The groups are shells around one centre, one inside the other: the same stretched ball of 5 dimensions in 9 sizes.
(in the rows, 128 means zero)
Known rows, each followed by its group:
[143 156 104 136  85 167  67 158 111 125 152 139 105  82 137 168 102 101
 165 151 111 125 120 132 125] | (3)
[134 141  73 161  85 187  61 174 123 139 127 103  95 100 151 144 132 117
 188 127 156 141 116 142 169] | (0)
[126 129 115 141  83 127 116 156 108 152 136 117 126  99 141 140 137  94
 169 128 140 156 140 129 120] | (7)
[144 107  78 168  62 140 107 161 146 160 124 101 116  96 148 162 128 116
 169 141 152 138 142 158 131] | (3)
[128 100  91 173  67 117 137 160 129 170 113  82 127 111 142 131 157 110
 173 116 180 157 153 146 134] | (3)
[144 120  90 157  60 116 111 150 134 148 132 113 126  98 134 167 117 112
 156 142 129 128 143 139 115] | (1)
[137 125  92 160  65 115 114 151 122 146 127 103 126 106 129 150 129 112
 160 128 142 133 143 130 124] | (5)
[136  84  68 196  41  80 155 151 146 172  97  60 137 125 128 137 156 129
 160 111 187 138 165 145 132] | (4)
[144 145 117 135  84 160  86 156 112 135 154 141 109  74 138 168 105  94
 161 156 116 130 131 142 109] | (5)
[149 109  65 173  55 137  98 159 152 154 122  98 115 100 144 169 121 124
 166 142 147 127 139 155 136] | (1)
[159 151  88 160  68 169  67 158 123 120 145 124  95  78 124 177  93 117
 156 156 126  99 127 145 126] | (8)
[164 124 106 175  53 130 120 148 128 137 139 110 109  73 111 173 102 114
 140 157 147  95 157 159  94] | (8)
[136 121  72 166  62 122 102 156 133 148 119  96 123 114 137 152 132 121
 168 125 145 136 136 131 141] | (3)
[141  96 104 171  55  96 153 148 134 167 123  95 133  97 130 151 136 107
 152 135 161 137 165 152 100] | (7)
[128 150  76 139  94 189  47 173 119 136 136 122 100 102 161 150 126 108
 192 131 129 153 105 131 168] | (2)
[138 117  60 174  67 155  86 168 142 152 115  89 108 109 149 150 137 125
 181 126 163 140 130 148 161] | (1)
[136 143  85 136  77 139  73 154 124 135 141 131 121 103 145 168 110 108
 167 140 103 138 119 121 133] | (4)
[147 126  96 167  76 179  91 169 126 147 134 107  95  78 142 154 124 108
 172 145 164 129 137 165 134] | (4)
[144 133  69 154  76 177  61 168 139 142 134 118 101  93 155 169 114 117
 179 146 131 134 118 150 151] | (7)
[147 100  42 192  40 110 108 155 161 156 104  75 124 121 136 163 130 141
 163 126 159 121 144 146 149] | (4)
[129 109  86 151  75 138 107 163 137 167 126 108 124 104 161 151 140 104
 179 132 146 163 136 147 136] | (7)
[132  65  58 199  40  81 162 156 162 190  89  53 141 130 145 136 168 130
 169 109 197 155 167 156 139] | (0)
[131 109  55 172  57 109 106 157 144 158 108  83 131 129 144 148 143 128
 173 115 152 146 136 129 154] | (8)
[138  86  88 188  53 108 153 157 141 175 108  72 126 106 135 138 154 116
 164 122 191 143 165 160 123] | (5)
[149 126  81 155  56 115  98 146 138 140 135 120 126  99 131 179 104 117
 151 148 113 118 137 134 114] | (0)
[121 125  63 146  83 154  72 169 135 155 121 106 119 120 168 146 142 114
 193 120 137 168 114 129 170] | (6)
[120 105 101 157  79 124 133 162 121 172 119  94 129 110 152 127 160  99
 180 116 170 172 147 141 133] | (2)
[150  87  64 196  43 118 131 158 159 168 107  73 119 104 136 158 137 130
 162 133 180 125 158 168 132] | (2)
[157  98  59 193  43 131 112 158 160 157 114  83 112  99 135 169 123 133
 160 142 166 114 150 167 134] | (6)
[129  88  58 181  62 136 116 170 155 178 103  73 120 118 162 140 159 123
 187 117 183 162 142 159 160] | (8)
[150 103  92 183  48 106 140 150 137 156 120  88 123  96 120 156 129 119
 149 137 167 118 163 155 109] | (3)
[130 123  98 147  89 177  89 172 125 159 134 115 105  89 163 146 138  98
 186 137 154 161 129 155 142] | (6)
[130 128  72 157  72 134  89 160 128 146 122 101 120 116 145 147 135 117
 176 121 141 146 127 126 152] | (1)
[123 163 120 112 107 174  65 163  93 132 156 149 110  88 153 148 120  84
 181 138 107 160 111 118 133] | (4)
[123 103  86 160  68 104 131 156 131 169 115  91 137 120 148 136 154 109
 173 115 157 164 146 133 134] | (7)
[122 130 100 140  95 172  86 171 116 156 135 118 110  96 164 139 142  95
 190 130 147 169 124 142 147] | (1)
[125  94  50 176  63 131 106 168 154 175 101  75 125 128 165 139 159 125
 189 112 172 166 135 147 168] | (8)
[161  90  73 198  35 109 138 151 158 161 114  80 119  94 123 170 122 130
 147 145 171 107 165 170 112] | (6)
[143 132 122 152  77 145 114 156 109 143 143 120 111  79 129 152 121  96
 159 144 146 130 146 146 107] | (5)
[147 128  69 160  73 183  64 170 144 145 133 114  97  88 156 170 114 118
 178 149 140 131 121 159 150] | (0)
[122 126  81 144  92 174  76 174 127 158 128 112 110 105 171 141 144 103
 195 126 148 172 118 142 162] | (2)
[152 123  86 158  62 141  95 154 140 145 137 120 114  87 139 177 107 113
 158 154 127 121 138 152 117] | (5)
[129  90  67 180  53  94 139 155 146 174 103  73 137 126 144 139 156 123
 170 113 172 154 153 141 140] | (2)
[150  87 108 183  47  96 166 147 139 170 122  89 129  88 123 155 134 109
 145 142 175 125 176 167  90] | (0)
[125 103  55 172  71 150  95 173 147 169 107  80 115 121 165 138 156 122
 193 115 173 165 130 149 172] | (6)

New rows, each followed by its group:
[147 102  88 189  50 110 140 153 134 157 115  79 120 100 120 147 137 121
 154 129 179 121 162 154 118] | (2)
[130 118  63 151  76 155  76 168 145 158 124 109 117 111 168 158 133 115
 187 131 136 159 120 143 159] | (4)
[133 150  81 140  92 189  50 171 119 135 140 125  99  95 157 156 120 107
 187 137 128 146 108 135 159] | (1)
[159 133 111 169  66 159 104 157 119 134 143 115  98  68 119 166 106 108
 151 156 152 103 147 161 106] | (0)
[127 118  74 171  79 165  92 174 129 158 115  85 105 109 154 131 153 116
 190 116 179 156 130 148 166] | (8)
[139  96  89 182  61 129 135 162 137 169 114  81 117  99 139 140 148 114
 169 127 186 142 157 162 129] | (1)
[136 132 119 144  87 164 101 163 112 149 145 125 107  78 145 150 126  92
 171 144 145 146 137 150 118] | (5)
[151 138  77 145  68 153  67 156 138 134 144 133 111  89 144 185  96 114
 162 157 104 120 121 140 128] | (0)
[151 108  97 175  59 135 124 157 136 157 128  99 113  84 132 159 125 112
 157 145 163 124 154 164 112] | (3)
[150 161  94 144  87 199  46 167 115 120 152 136  87  74 140 171  98 107
 172 155 120 117 113 144 139] | (8)
[159 147 105 156  68 156  85 153 118 124 149 128 101  73 119 175  94 110
 150 158 126 100 136 146 109] | (7)
[118 126  84 141  88 150  87 167 122 157 126 110 121 114 164 138 146 103
 190 120 141 172 122 129 156] | (1)
[136 155 100 142  87 164  72 161 105 127 144 126 106  92 136 152 116 104
 171 137 126 133 120 126 137] | (2)
[147 142 108 153  70 137 100 151 112 131 143 121 113  85 121 161 109 106
 153 145 130 116 139 135 111] | (2)
[124 135  78 141  83 143  78 162 123 147 129 115 122 115 156 148 133 109
 182 124 126 158 118 121 153] | (2)
[134 156 109 128  97 180  63 165 105 131 153 142 103  82 149 158 112  94
 177 146 116 144 115 132 133] | (3)
[151 122  93 161  68 159  96 161 136 147 138 116 105  79 141 169 113 109
 163 154 143 124 139 161 120] | (5)
[165 117  60 189  38 123 100 150 152 137 122  93 112  96 117 181 103 138
 146 148 144  91 146 153 125] | (0)
[143  82  75 192  44  99 151 154 152 175 105  71 130 110 135 148 148 124
 160 126 184 137 165 161 124] | (1)
[120 127  96 137  96 172  83 172 120 159 134 118 112  99 170 139 144  95
 193 129 145 176 121 142 151] | (7)
[128 134 110 138  94 173  89 168 112 151 142 124 107  86 156 144 133  92
 182 138 144 159 128 145 134] | (1)
[150 147  88 151  68 143  77 152 123 125 143 126 111  91 127 174  99 114
 156 149 114 112 127 131 123] | (2)
[126 111  84 166  80 157 106 171 128 165 117  89 111 105 156 131 155 109
 188 119 178 162 136 151 154] | (5)
[141 108  85 160  63 127 113 156 142 160 127 107 124  98 147 162 127 111
 165 140 143 142 144 151 123] | (1)
[155  92 106 189  41  88 167 144 137 162 121  85 129  89 112 156 129 115
 139 141 174 113 178 162  88] | (0)
[133  94  52 189  57 135 111 168 154 170 100  67 117 120 153 140 155 130
 183 115 186 150 142 155 164] | (6)
[148 101  61 173  49 121 107 155 159 159 119  97 123 106 145 173 121 126
 162 142 142 129 142 154 131] | (4)
[117 116  76 156  86 159  92 174 128 165 116  92 114 116 167 128 159 109
 197 112 168 176 125 139 168] | (2)
[114 104 102 155  87 140 128 169 120 177 118  92 124 109 162 119 169  96
 190 113 180 184 143 146 144] | (4)
[136 119 106 155  80 157 107 165 123 157 134 111 110  86 148 148 134  99
 174 139 157 149 140 155 126] | (3)
[144 126  87 168  74 168  90 167 128 147 130 103 100  88 142 152 127 113
 173 139 161 131 135 156 140] | (1)
[129 132  60 158  79 167  64 171 133 146 121 101 107 113 158 148 135 120
 190 123 145 151 115 135 172] | (2)
[127 116  79 150  72 123 103 158 134 159 124 107 130 114 154 151 138 110
 176 126 136 158 133 132 140] | (2)
[132  91  63 176  57 116 122 161 153 174 107  81 129 119 154 148 150 122
 175 122 167 155 146 150 145] | (5)
[123 114  92 169  76 130 123 163 117 161 114  83 121 113 141 122 159 109
 179 109 180 159 144 136 146] | (4)
[123 100  55 166  70 137  99 169 150 172 108  85 124 125 168 142 155 120
 191 116 162 170 130 144 167] | (8)
[141 145 112 143  88 175  82 164 109 136 148 129 100  77 141 155 116  97
 170 147 137 135 128 145 125] | (3)
[162 131 101 174  55 136 109 150 125 132 139 110 106  77 111 171 102 116
 143 154 144  95 150 153 103] | (8)
[155 104  57 183  45 128 102 156 160 153 118  93 116 101 138 176 116 132
 159 144 149 115 143 159 133] | (6)
[149  99  94 181  55 126 135 156 140 163 122  91 116  89 133 155 132 114
 158 141 172 127 160 166 113] | (1)
[133  86  58 183  59 134 118 168 158 179 103  74 120 116 161 144 156 124
 183 121 182 158 145 162 155] | (4)
[128 148 107 134  87 140  88 155 103 135 142 127 120 100 138 148 123  98
 169 131 120 146 126 117 129] | (8)
[132  81  66 188  51 104 143 160 152 180 100  66 131 121 147 138 160 124
 173 115 187 154 157 155 142] | (5)
[134  87 107 170  59  96 163 152 135 178 119  90 137 100 139 142 150 103
 159 130 172 153 168 156 104] | (0)
[158 115  83 175  50 125 112 151 143 145 130 105 115  88 125 175 109 121
 149 151 142 108 149 155 112] | (3)
[144 106 118 159  66 125 138 153 128 162 136 112 122  80 136 157 128  97
 155 148 154 137 159 160  96] | (4)
[145 123 105 156  62 111 122 146 123 145 136 115 127  93 125 162 117 106
 150 142 133 125 149 137 103] | (2)
[119 109 101 157  73 103 139 155 117 166 118  92 137 117 141 126 158 102
 172 111 163 166 150 128 129] | (0)
[146 107  92 181  62 144 123 162 134 159 122  88 108  89 135 148 136 114
 165 136 180 130 153 165 126] | (2)
[155 125  91 160  64 153  92 157 138 143 140 121 107  79 138 178 104 112
 158 158 132 117 138 159 116] | (2)
[122 167  98 120 106 188  44 170  99 127 149 140 103  97 158 147 121  95
 190 132 111 158 100 116 157] | (8)
[126 101  61 167  60 107 115 158 145 167 108  85 135 128 152 145 149 122
 176 115 153 158 139 133 150] | (6)
[132 139  72 153  87 189  57 175 127 143 130 110  97 100 159 149 131 113
 191 131 147 149 113 143 168] | (7)
[126  76  64 193  50  90 155 159 149 184  91  54 138 131 144 126 173 126
 175 102 199 160 162 148 147] | (4)
[145  78  55 199  43 119 132 162 166 177 100  66 121 111 146 152 148 132
 170 127 188 137 157 170 142] | (4)
[120 107  81 168  68 107 128 159 125 165 109  80 133 126 142 125 161 114
 177 105 171 162 145 128 146] | (4)
[146 137 116 139  82 164  90 159 119 141 153 138 107  71 142 170 106  94
 162 159 123 131 134 152 108] | (6)
[153 146  97 144  74 163  71 156 125 129 151 137 104  77 136 180  94 107
 159 160 111 115 126 144 118] | (5)
[129 109  50 182  64 141  95 169 143 160 103  72 115 125 151 136 153 130
 187 110 177 150 132 142 174] | (4)
[143 134  82 142  73 148  75 157 135 140 141 131 116  94 149 176 106 110
 167 150 109 133 123 138 129] | (8)
[162 151  76 161  64 168  57 157 131 118 144 125  96  82 126 185  87 123
 156 158 117  95 122 144 132] | (0)
[144  86  45 194  38  97 127 155 164 168  99  68 131 124 139 157 141 138
 164 122 169 131 152 150 144] | (8)
[156 102  91 185  47 116 136 151 142 156 123  91 118  88 121 163 122 119
 148 144 166 112 162 163 106] | (1)
